Every row belongs to one group in each of 4 separate groupings. Each group adds its own fixed numbers to the row, and there is some noise. The rows also spread widely along 17 directions, which tell nothing about the answers.
(in the rows, 128 means zero)
Known rows, each followed by its group in each grouping:
[138 102 100 140 134 160 146 107 158 154 100 104 116  88 188 153 151 154
 151  80  93 147 104 130 139 106 142 106 145  46 108 123  97  97 122 134
  86 167  85 173 194  92 105  93 188 145 149 109 145 123 106  74 125]
J727 gepat J974 H
[102 128 166 140 148 110 133 106 142 140  87 138 146  97 136 139 121 137
 162 122 119 123 155 116 118 134 143 152 168 118 117 148 112 104 126 145
  99 149 118 121 132 128 149 145 148 141 143 103 159 148  98 131 109]
J146 Pume J693 R
[131  99 138 128 120 107 149  75  87 120  91  76 138 100 139 120 101 114
 153 106  78  50  67 149 135 123 114 130 125 127 164 164 133  88 111 135
 147 121 140 184 159 119 144 165  98 127 113 155 160 146 135 141 102]
J146 lifum J933 J
[143 127  84 119 167 114 132  81 140 124 126 124 118 111 166 116 118 180
 125  95 136 121 108 164 150  82 110  98 133  78 100 137 111 102 126 156
 129 142 116 137  79  95 134  78 167 110 119 152 101 180 111 136 147]
J415 lifum J635 J
[160 136 131 131  86 136 132 110 110 128 135 101 122 151 121 130 144 152
 128  98 133  97 128 136 156  78  96 184 180  94 132 143 124  98 136 125
 101 136  79 121 151 109 129 103 136 130 112 162 119 128 136 129 114]
J727 Papid J502 L
[130 152 122 112 118  98 158 104 124 115 117 108  72 129 145 134 165 145
 135 108 112  71 115 142 157  98 109 133 144  87 120 148 122 102 164 138
 132 114  80 141 128 107 148 113 152  83 130 164 154 167 145 144  94]
J415 gepat J502 R
[110  95 153 111 177 159 120 119 112 144 138 117 122 138 138 103  90 143
 125 101 105  78 128 187 102 128 116 172 194 106 131 151 113  76 108 106
 123  92 125 140  82 145 164 143  81 126 144 141 131 160 148 180 118]
J146 Pume J974 A
[131 150 177 135  55 125 151 102 156 154  72 167 177 108 124 107 157 142
 151 140 156 178 166 126 147 114 121 151 163 137 157 158 125 142 155 114
 116 107 110  72 141 168 119 131 114 104 101 102 139 159 139 135  97]
J146 Papid J693 A
[106 112 147 127 101 166 143 188 114 134 114 137  98 127 126 145  77 116
 123 118 158 106 135 118 106 125 142 189 198 116 129 134 134 129 117  90
  71 134 105  91 147 130 159 122 122 151 142 104 163 106 133 118 132]
J146 Pume J248 H
[110 138 143 129 133 120 144 142 120 116 118 139  93 130 123 144 121 106
 121  98 134 100 145 128 132 121 148 149 140 108 117 149 123 119 110 113
 123 106 122 117 109 120 160 136 133 145 126 131 139 135 156 127 101]
J146 Pume J933 L
[147 148 133 143 107  98 141 115 105 110 136 121 136 156  91 142 147 118
 122  82 154 116 143 131 162 120 125 126 137 124 114 153 118 121  93 129
 151 106 125 122 112 135 149 116 133 158  89 156  81 124 132 118 104]
J146 Pume J248 L
[ 92 130 110  98  87 129 167 104 149  89 113 148 100 127 155 121 147 127
 110 141 119 105 140 149 129 110 136 163 146 146 141 139 115 129 151 112
 130 127 102 146 136 104 160 115 118  70 142 103 148 184 141 121 106]
J415 gepat J635 H
[102 133  77 118 158  93 155 120  99  77 151 107 105 152 134 145 128 124
 107 113 135  48 137 184 171 136 114 104  99 136 115 146 122 104  81 125
 181  99 137 169  97 127 172  98 103 121 136 147  93 169  98 127 119]
J415 lifum J248 J
[116 102 106 129 147 129 150 122 139 110 108 126 113 102 165 135 122 122
 143 100 130 106 118 129 140  96 118 115 154  87 120 133 109 119 102 131
 116 141 120 151 144 129 148 123 152 142 141 113 119 144 125 112 112]
J146 gepat J502 R
[121 135 130 119 142 102 157 152  89 123  92 122 116 100 150 125  95 143
 132 129 142  70 108 160 132 113  98 120 130 124 143 127 133 116 115 117
 129 110 145 109 110 155 175 133 108 104 152 134 165 187 138 161 134]
J727 Pume J502 A
[120 104  91 116 115 109 180  93 126 148  69 119 142  81 151  99  84 178
 125 105  85 107  55 167 100 153 123  91 123 125 136 153 140  84 114 152
 168 126 161 166 138 140 143 131 111 111 133 105 182 164 125 130 141]
J415 lifum J693 L
[127 113 109 144 120 122 133 139  76  97 109 116 130  85 151 151 116  92
 145 126 134  92 136 143 138  87 122 115 141 101 141 123 125 134  93 109
 121 136 134 128 175 137 138  96 124 129 136  99 137 152 137 101  95]
J415 gepat J635 H
[110 131 133 133 108 116 153 147 129 118  82 163 103  72 172 134 138 140
 144 151 146 104 165 147 145  90 109 134 139  90 152 147 144 135 132 115
 108 117 118  90 169 165 133 109 128 110 162  82 173 168 136 126  89]
J146 Pume J635 J
[165 122 159 100  86 126 151 130  98 156 112  79  75 152 118 112  93 152
 118  70 122  85  33 145 122 107  91 148 168  86 143 117 119 111 147 106
 115 114 110 137 112 116 145 146 123 107 120 176 139 144 206 166 145]
J415 Papid J635 A
[139 137 135 165 110  89 126 117 128 109 115 155 170 130 108 143 110 136
 138 106 173 139 168 120 163  76 100 139 137 129 128 138 126 145  72 149
 117 160 140  99 114 123 134 107 153 165 114 101  66 137 111 109 126]
J146 Papid J974 R
[ 73 103  70 108  98 166 187 132 138 131 111 105 104 114 154 131  99  80
 117 109 147 100 103 106 131 172 194 124 143 149 125 190 160 102 132  98
 143  82  98 154 135 115 164 120 109 145  65 157 174 120  75  88 109]
J146 Pume J502 R
[165 121  98 141  74 104 158  85 107 125 112 116 177 133 121 113 111 181
 123  92 118 111  95 160 145 105  84 126 136 127 138 147 132  93  85 150
 156 146 138 149 163 140 128 100 120 143 115 124 111 137 106 110 139]
J146 Papid J693 R
[126 135 129 129  84 108 149 107 126 124 108 111 139 141 108 148 110 119
 115  89 113 132 118 148 138 127 141 132  96 126 136 123 111 141  97 115
 146 143 145 159 121  81 125 119 129 141 121  99 106 145 159  92 132]
J415 lifum J693 A
[146 124 110 131 110 166 125 133 103 137 136  95 130 133 162 147  98 167
 117 119  99  86 157 207 146  71 101 182 113  82 151 117 127 104 100  91
  89 155 102 143 166  68 101  72 110 125 170 101 143 160 132  93 129]
J146 Papid J502 H
[144 101 115 129 148 145 142  77 166 101 100 161 154  99 184 104 144 140
 161  95 135 119 135 131 160  65 106 123 152  98 140 178 120  90 105 151
 112 131 112 153 151 149 143 138 150 141 109 139 100 133 104 128  97]
J415 Pume J974 R
[114 141 126 125 110 114 149  90 171 130 126 126  93 146 135 137 183 156
 129  99 132 131 154 135 165 122 122 139 157  86 105 145 105 105 143 138
 127 122  78 144 127 108 124 100 160 123 126 130 105 147 117 114  98]
J415 Papid J635 R
[128 124  88 125 138 127 148 137 110 109 106 148 122  93 151 124  97 123
 132 108 161 115 107 128 127 100 133 102 162 102 110 147 127 118 114 129
 126 123 127 109 119 148 163  94 145 123 109 134 139 143 120 125 131]
J415 lifum J693 R
[126 118 113 136 109 108 186 133 162 168  68 135 106  91 150 129 126 183
 146  88 143 140  77 115 140 152 112  71 148  86 110 145 134 101 119 157
 132 127 124 130 159 168 133 126 168 148 131 108 153 119 100 113 133]
J415 Papid J248 R
[115 111 129 146  88 107 168 131 132 141  92 118 142 124 123 140 118 156
 142 114 138  97 128 141 158 140  91 134 143 119 145 146 147 108  89 137
 136 138 135 139 164 155 124 134 117 167 137  94 129 117  91 111 117]
J415 lifum J502 R
[139 180 133 159  80  61 148 121  81 149  83 111 150  90 104 156 103 149
 144 141 144 100 135 121 149 110 127 128 105 137 133 155 172 127 138 152
 126 140 125  69 123 102 126  93 149 106  98 135 188 167  98 120 118]
J146 gepat J693 L
[ 84 108 117 117 121 171 184 173 150 139 128 123 134 168 153 149 115 141
 117 121 155 101 139 146 135 187 135 159 158 153 116 126 118  99  94  90
 104 131 108 153 142 150 177 139  99 157 158 116 137 120  39  99 154]
J415 gepat J502 H
[ 99  98 105 120 119 146 169 107 148 121 105 127 132 113 159 118 115 127
 138 115 125  87 117 129 137 129 131 142 153 135 146 178 149  90 119 131
 137 110 115 156 139 138 152 145 115 131 107 134 148 132  93 124 103]
J415 gepat J502 A
[112 140  88 120  96 144 153 122 135 102 144 122 106 160 141 145 131 125
  99 113 138  93 158 164 175 105 135 156 100 128 135 158 137 121 112 102
 132 112  98 147 114  77 136  83 120 121 113 141 111 144 118  98 120]
J727 lifum J974 H
[124 108 123 118  94 132 145  92 143 120 104 106 155 127 152 125 128 148
 144 121 141 116 117 135 160 105  91 154 176 127 135 121  97 115 126 127
 100 162 103 157 161 125 139 117 126 116 136 116 101 162  92 118 141]
J415 Papid J693 R
[148 127 100 128 163 151 138 115 142 131 125 148 160 133 164 114  58 182
 124 100 148 109 127 150 127  78 122 154 117 124 122 157 141  87  91 141
  91 163 122 122  84  83 157 116 150 146 117 154 125 141  77 120 163]
J146 Papid J502 R
[101  98 146 150 152 121 108 100 146 136 114 128 138 106 127 136  97 134
 146 109 118 109 160 126 139 103 122 157 173  89 125 167 135 110 105 155
 113 141 133 124 101 117 121 129 148 165 128  94 109 133 127 136  94]
J727 gepat J693 J
[125 110 155 124 110 121 159 104 143 133  89  94  98 109 147 140 181  96
 156  76 101 124  96 119 154 130 130 104 147  79 134 134  88 123 127 114
 128 108 107 182 178 140 131 156 141 138 129 130 121 137 168 115  85]
J146 Pume J974 L
[114 114 110 128 124 121 134 104 129 112 105 122 132 102 147 125 108 124
 134 119 145  99 145 146 171  85 107 123 136 105 140 165 139 121 113 130
 133 111 133 126 113 132 129 106 123 131 110 119 107 165 132 132  99]
J727 Pume J693 R

New rows, each followed by its group in each grouping:
[131 138 128 143 110 115 152 138 116 147 104 125 151 127 134 140 108 156
 131 117 145 102 147 171 162 121 100 127 103 124 146 145 148 111  85 119
 131 118 139 118 126 140 127 116 104 140 132 114 126 152 104 119 122]
J415 Papid J974 L
[109 105  69 100 121 170 152 106 151  87 111 152  98  89 196 112 139 112
 121 115 113 117 134 159 137  78 142 121 144  88 135 159 117 115 136 105
 135 103 102 157 162 124 138  85 127  85 132 103 143 167 163 107  88]
J415 Papid J693 H
[128 137 158 135 141 122 135 111 129 108 111 150 152 130 144 131 119 142
 145 128 136  98 153 138 137  99 118 175 142 133 133 141 110 110 111 130
  89 156 115 121 127 117 164 145 133 130 144 133 133 147  98 136 131]
J146 lifum J933 J
[125 149 134 133  91  93 162 149  74 137  91 116 135 112 120 137  91 137
 124 132 124  70 127 178 136 131 111 131  91 146 163 148 163 117  97 111
 150 104 156 112 131 139 146 126  80 113 135 113 176 172 134 133 116]
J415 Pume J974 L
[130 106 108 153 130 154 153 158 115 132  94 172 174  93 141 129  79 106
 138  92 149 151 129 132  99 132 165 100 138 118 130 156 140 117  50 113
 128 127 164 114 152 170 150 125 121 189 106  88 139  92 107  83 122]
J415 lifum J974 R
[103 108  93 148  89  83 125  98 135  95 110 124 104  86 119 141 103 119
 133 125 168 105 141  98 178  52  88 141 181  96 132 159 157 158 128 175
 132 151 122 102 113  94 109  77 169 138  95  93  84 148 142 127 103]
J415 lifum J502 J
[127 173 183 138 116  77 149 121 112 124  85 159 128 118 111 134 132 129
 143 132 126 106 153 132 122 126 145 147 110 145 145 157 137 123 136 134
 127 119 134  90 104 128 163 159 135 105 127 133 181 156 151 150  96]
J727 lifum J635 H
[135 151 156 123 131 111 141  95 113  99 105 144 181 137 138 123 107 137
 134 134 122 116 135 147 117 104 128 171 122 182 137 117  87 120 111 122
  99 168 132 133 116  93 185 149 118  95 145 128 134 188 111 131 152]
J146 Papid J933 H
[129 128 133 128  92 112 161 106 140 132  82 136 141 105 150 120 140 144
 142 122 139 127 131 151 157 112 104 109 120 114 153 140 125 125 116 121
 136 120 131 133 153 152 124 126 119 119 128 103 127 165 130 116 103]
J415 Papid J635 R
[ 93 121 154 116 116 114 170 163 119 126  72  93 141 124 151 149  48 101
 150 153 191  63  96 110 169 129 105 147 100 190 169 120 144 153 111  99
  83 151 142 129  97 107 180 181 105 124 128 145 137 170  75 138 171]
J415 lifum J502 A
[125 160 121 138 144 112 134 101 111 138 121 140 133 105 132 136 142 139
 131 116 105 112 184 179 138 126 163 114  92 101 126 187 147  96 118 127
 160  80 123 109 108 119 125  94 120 122 104 134 162 160 127 118  71]
J146 Pume J248 J
[169 157 198 124 112 120 114 107  95 132  98 127 169 129 111 122 112 106
 148 106 130 151 124 139 118  83 136 152 144 123 140 115  82 154 138  99
  92 142 129  97  98 104 148 143 128 101 110 145 123 168 192 146 129]
J146 lifum J693 H
[127 124 157 128 161 103 131  94 121 112 115 127 148 130 136 117 128 146
 148 114 112  91 142 154 129 105  99 156 161 123 130 132  95  97 107 139
 121 141 126 144 117 135 165 150 120 122 151 129 116 170 127 155 112]
J146 Papid J502 R
[140 135 166 150 119 118 135 123 133 154 102 134 126 119 140 137 144 166
 151 114 129  97 180 172 171 100  91 142 121  73 153 163 149 100 105 122
 118 103 120 107 144 158 101 128 120 154 142 114 137 135 131 133  75]
J146 Pume J635 R
[119 156 147 131  77  90 154 137 123 132  99 134  89 118 124 136 146 140
 133 136 161  95 143 135 177  98  89 135 150  97 139 153 150 142 154 127
 130  93 107  76 115 151 129 109 130  99 119 126 140 164 154 155  91]
J415 gepat J933 J
[123 111 120 139 106 113 132  69 153  84  92 159 157  94 145 122 116 118
 147 113 113 122 153 120 148  64 121 146 129 127 155 172 133 125 104 159
 135 150 139 148 148 103 126 128 149 130 113  86 108 142 149 111  85]
J415 Papid J693 H
[145 148 133 117 135 132 154 125 139 158 100 134 107 114 159 111 151 166
 143 104 156 128 110 149 156 111 110 102 160  76 115 149 115 103 157 122
 108  97  90 100 104 158 143 111 145 101 114 172 144 158 125 160 127]
J727 lifum J974 R
[ 88 115  72 139 122 103 157 116 121  89 104 149 144  83 145 138 106 108
 130 131 146 110 134 112 127 123 147 109 150 145 115 158 140 125 100 151
 151 139 142 129 140 139 166  97 140 129 115  91 139 151  84 100 116]
J415 gepat J693 J
[109 150 133 118  99 105 164 131 116 119 114 146 125 137 116 122 145 143
 120 129 145 114 145 141 120 143 124 154 184 143 115 134 114 115 138 124
 135 118 110 104 124 154 176 116 114 104 133 121 151 165 114 140 121]
J415 Pume J502 R
[117 142 119 130 135 109 148 139 111 132 124 113 115 134 132 147 133 141
 131 113 152  99 134 159 155 132 111 121 153 106 108 123 111 113 112 119
 123 122 109 125 115 135 150  94 128 124 139 136 121 158  98 129 136]
J415 lifum J974 R
[137 127 152 138 133 106 133  80  96 146  96 120 180  91 131 108 119 163
 151 129  83 110 127 173  96 116 113 145 163 125 144 137 116  91 125 141
 134 138 136 123 136 137 140 131 106 101 139 111 171 183 130 151 110]
J146 gepat J502 A
[130  99 149 134  94 128 128 135 100 121  86 131 127  84 122 126  70  92
 143 108 150 132  97  94 101  87 133 148 195 115 142 130 128 153 119 123
  95 151 142  99 139 124 146 134 141 142 109  97 138 134 177 126 121]
J415 Pume J635 H
[128 140 168 142 152 113 141 130 110 131  79 125 153  93 152 152 108 104
 173 119 132  94 140 118 140 121 148 127 100 126 144 157 134 116 108 120
 100 130 134 123 140 134 156 165 135 144 124 143 169 142 101 123 105]
J146 Pume J693 J
[ 85 105 143 111 109 135 164 158 145 161 103 113  72 133 121 128 105 133
 114  94 132 114 105 129 118 167 132 141 186  95 118 139 125 120 132 109
 126  98 122 127 107 145 150 144 118 152 137 107 145 133 159 139 121]
J727 Pume J502 R
[108 132 132 136 122 116 130 112 121 129 127 130  91 123 118 142 139 136
 123 105  85  99 164 158 115 126 148 160 152  88 123 157 134  93 123 132
 144 112 109 136 137 104 125 103 132 128 143  97 163 136 162 119  73]
J415 Papid J635 H
[ 99 127 121 137 113 126 146 132 119 133 109 103 131 105 142 155 142 119
 152 143 162 102 150 118 157 132 125 149 183 121 121 130 123 116 139 119
  99 135  86 116 153 129 141  98 131 123 123 128 146 148  65 118 122]
J415 lifum J502 A
[119 141 127 137  88  93 172 119 130 109 131 142  93 161 110 143 171 159
 108  92 101  86 153 162 144 146 116 148 123 115 127 160 137  92  97 135
 172 103 121 153 157 143 143 121 124 147 153 112 138 119 137 114  87]
J146 Pume J635 H
[ 81 124 134 118 136 100 159 133 149 113  96 146 111 126 138 133  86 124
 124 122 146  92 137 136 142 129 126 135 113 152 139 153 139 130 101 131
 134 122 150 136  79 116 173 154 121 129 138 105 123 168 122 140 127]
J415 Pume J974 R
[117 130 126 142  67  93 165 138 119 103  96 136 106 114 120 151 139 108
 133 113 161 108 135 107 162 112 114 124 140 124 142 148 146 144 111 130
 141 119 129 116 160 147 138 118 139 144 116 104 124 127 140 107  96]
J415 Pume J635 H
[ 94  96  75 125 102 154 160 122 146 132 145 110 104 144 140 136 145 142
 105  99 136 115 135 155 147 154 129 131 183  93 103 143 122  95 105 114
 145 111  98 161 149 141 128  79 119 153 125 106 105 125  88  91 112]
J415 gepat J635 R
[144 107 139 131 148 139 139 124 127 125  85 164 154  89 160 104  73 152
 151 109 128 117 110 134  97  80 114 142 162 114 144 147 131 105 105 143
 100 151 144 112 129 141 158 149 137 131 137 109 155 141 143 144 127]
J415 Papid J502 H
[117 135  94 122 150 133 147 111 114 117 119 130 137 100 169 127 134 135
 130 124 135 112 138 159 132 113 140 121 143 124 115 139 111 102 125 117
 122 118 105 128 122 124 163  86 124  96 126 142 148 186  92 126 132]
J146 Pume J974 A
[140 115 109 149 110 128 134 155 116 142 120 101  89 118 132 158  93 127
 131  83 154  94 132 149 189  77  97 110 115  50 139 155 165 132  89 122
 129 108 129 116 118 111  86  87 147 177 108 120 100 108 162 109  99]
J415 lifum J502 H
[102 110  98 124 130 137 153 176 123 105 124 127  84 126 153 153 102 110
 115 103 161  84 144 152 162 103 110 125 124  93 133 128 135 137  80  96
 129 109 135 134 125 134 146 106 121 155 150 101 106 140 145 110 115]
J415 Pume J502 A
[ 91 131 117 122 149 105 151 108 102 159  85 112 131  61 156 110 151 144
 151 157 137 119 126 162 124 165 133  82 189 106 109 139 113  97 164 123
 144  86 112  99 122 189 151  92 104  76 125 128 186 209  91 159 105]
J727 lifum J635 R
[113 136 112 128 141  78 144 106  91  61 125 149 140 132 119 124  95 125
 116 121 120  56 137 146 120  98 118 160 127 175 136 153 130 103  83 150
 152 144 152 144 106 114 201 135 114 117 139 128 128 171 120 143 125]
J727 Pume J974 R
[126 125 116 127 113 114 164 127  95 126  94 116 154 105 144 132 108 125
 124 117 112 105 119 187 134 142 132  90  75 135 154 136 125 127  78 101
 161 108 168 151 150 145 143 125  84 131 138 101 141 172 133 102 116]
J146 Pume J248 J
[159 175 174 151 143  81 127 153  68 117 120 122 131 153 107 163  89 142
 141 116 151  55 145 130 142  96 113 171 103 141 135 133 145 106  98 132
  92 153 127  92  99 102 175 143 145 137 137 172 154 138 112 145 134]
J727 Papid J635 H
[127 128 130 122  68 136 146 108 142 139 106 131 135 127 131 119 100 164
 121 124 142 121 134 143 149  95 108 175 157 126 144 163 148 122 144 126
 109 129 108 104 120 106 123 103 124 116 111 121 138 151 127 133 130]
J146 Pume J693 H
[111 124  97 108 158 116 163 151 106 101 145 137 101 154 132 119  99 117
  94  84 144  99  92 159 113 141 134  99 141 131 100 129 104 125  86 109
 163  98 149 139  62 148 203 119 114 122 130 148 102 167 149 143 148]
J146 gepat J974 J
[ 96 118 146 111  98 120 168 134 158 114  84 131  63 106 160 139 151 127
 145 130 125  76 126 132 162 115 105 144 144  93 155 150 131 129 149 118
 113 114  97 145 170 140 137 147 132 105 160 105 157 141 152 136  87]
J415 lifum J248 J
[135 159 149 124 107 131 159 138 138 122 105 145 111 138 148 146 140 139
 142 123 160 106 140 115 148 108 135 164 136 126 130 144 129 114 147 118
  80 141  82 109 134 110 159 131 155 113 123 160 162 129  97 123 127]
J415 lifum J635 H
[ 90 121  92 134 142 124 144 139 135 122 129 124  72 118 137 160 110 126
 124  97 132  91 131 116 128 127 151 145 170  90  93 148 133 100 117 141
 111 142  94 140 125  88 150  89 169 146 135 120 148 117 101 104 125]
J415 lifum J974 R
[146 114 142 122 137 155 155 120 140 137  96 144 127 103 171 113 161 139
 154  93 119 134 123 150 130 112 120 110 167  73 130 147 102  98 127 116
 120 101 113 135 162 180 141 137 131 130 135 130 145 135 149 134  92]
J415 Pume J502 H
[ 93 124 135 128 110  99 144 108 135 113 125 146 120 146  95 128  94 137
 102 105  95 113 138 132  85 138 150 188 160 148 122 144 123 120 107 144
 145 153 138 139 100  82 164 137 129 139 142  85 137 144 154 120 123]
J146 Papid J502 J
[136 123 131 146 106 119 136 113 148  97 106 188 124 109 129 129 119 132
 131  94 115 122 169 125 122  65 128 163 136  92 147 178 151 123  93 153
 129 140 138 113 146 118 128 131 155 165 126  81 128 108 174 109  76]
J415 Pume J502 J
[135 121 128 124 127 173 123 112 161 123 134 164 134 134 153 117 159 137
 136 103 162 166 167 124 130  88 137 164 217  84 103 135  86 112 135 113
  77 139  73 108 138 137 142  96 154 132 117 126  98 129 114 114 113]
J415 Papid J635 R
[142 164 134 137 104 108 154 150 117 146 110 162 120 136 108 141 112 181
 108  96 116 135 147 169 100 134 139 140 119 104 113 129 127 110  99 128
 130 140 135 100 130 119 141 101 140 139 155  87 162 134 142 104 131]
J415 Pume J248 R
[ 92 112  97 120 110 132 181 128 136 109 105 125 120 121 160 148 150 138
 125 124 103  93 130 163 132 169 138 128 123 131 131 131 110  99  99 111
 140 136 118 185 199 139 153 120 108 128 172  87 157 139  81  84 120]
J415 lifum J248 J
[125 120 110 117 163 134 130 108 134 116 125 130 112 116 155 119 116 127
 131  96 141 121 118 148 143  90 127 112 160  93 108 142 103 117 125 131
 122 118 115 133  80 112 152 101 148 111 113 147  99 163 144 145 127]
J415 lifum J974 H
[116 125 150 145 131 102 154 126 144 125  91 153 149 112 127 135 149 131
 152 111 154 145 145 125 143 139 119 105 160 116 117 130  94 131  94 133
 126 131 135 120 144 179 149 138 139 154 139  97 106 132 110 120 112]
J146 lifum J248 R
[170 156 177 141 113 117 145 149 108 155 103 115 131 150 123 149 106 158
 157  96 171  86 106 114 162 100  94 161 141 115 138 138 140 104 120 127
  70 146  97  97 117 122 150 149 153 142 112 191 140 109  96 149 155]
J415 lifum J974 A
[ 97 114 111 129 148  87 134 109 127 108 112 142 139 107 123 124 105 137
 118 112 138 145 123 151 115 118 113 109 172 127 103  98  81 146  93 146
 147 152 158 131  80 122 162  97 136 117 152  72  79 194 144 138 156]
J415 lifum J974 A
[129 138 115 121 148 113 141 119 103 110 108 127 121 106 159 129 105 136
 128 120 133  79 133 179 158  86 105 115  96 111 140 141 129 114 105 118
 137 105 142 125 101 121 149 111 114 106 133 134 130 190 144 143 118]
J415 Pume J933 A
[135 118 105 128 102 129 156 101 132  95 112 155 171 125 150 123 129 142
 124 109 122 131 132 149 124 105 123 142 135 145 136 132 105 117  86 131
 126 162 133 157 164 124 159 118 123 132 139  98 110 152 102  96 140]
J415 Pume J974 J
[126 146 137 132 131  92 149 118 132  87 108 175 118 125 132 126 121 150
 132 111 129  86 153 131 132  90 113 157 135 124 129 166 137 104 108 153
 129 132 128 116 122 137 173 137 148 127 143 123 145 141 134 143 105]
J146 Pume J693 R
[ 99 126 140 145  91 125 155 136 140 138 110 174 150 133 100 119 102 147
 111 121 151 132 158 130 117 145 130 165 173 148 132 165 151 116  99 130
 138 109 144  82 100 161 153 133 110 155 115  88 133 124 122 134 115]
J727 gepat J933 A
[130 131 115 128 107 117 139 123 113 100 118 136 131 128 132 129 105 119
 128 112 158 107 125 128 142  81 113 147 157 130 133 137 121 132 111 125
 114 141 117 119 119 114 159 108 134 117 113 130 108 156 130 125 131]
J415 Papid J974 R
[131 164 141 140 121  48 153  98  97  58 102 140 162 128 118 147 140 120
 155 142 153  67 141 106 157  96 100 143 124 190 135 134 113 126 107 162
 127 172 130 129 137 124 198 147 147 101 128 145 119 169  77 134 122]
J415 gepat J248 R
[111 100  93 145  85 111 167 117 123 138 125 105 117 126 106 135 131 135
 117  81 125 123  95 115 127 157 128 116 192 102 105 151 134 109 104 146
 165 119 120 144 151 148 132 100 139 171 104 113 120 106 115 101 114]
J146 gepat J502 J
[111 115 119 127 176 105 140 101 125 124 113 115 119 104 148 134 123 123
 145  94 131 112 106 118 123 140 147  99 157 108  96 142 106 100 116 149
 134 128 128 149 103 128 168 131 155 140 117 147 125 156 101 132 122]
J415 Pume J635 J
[142 125 115 122 108 151 163 138 132 117 102 157 140 124 157 116  91 168
 121 117 154 106 118 143 134  99 113 149 135 138 141 156 142 104 110 125
 100 137 124 112 137 138 164 123 127 129 129 134 148 134 103 126 146]
J727 Pume J248 H
[124 127 114 131  92 137 141 123 111 146 109 122 138 109 127 133 110 115
 119 105 123 149 127 162 122 124 152 118 133 104 133 135 122 140 111 103
 137 120 133 124 128 109 117  89 113 129 108  95 131 153 154  97 121]
J415 lifum J974 J
[117 115  93 134  86 123 171 136 123 116 101 127 160 126 143 142  99 130
 122 115 152 114 116 138 151 137 119 116 108 149 140 137 137 126  75 117
 140 139 148 149 159 144 147 115 112 152 128  97 115 137  85  85 143]
J415 Papid J693 J
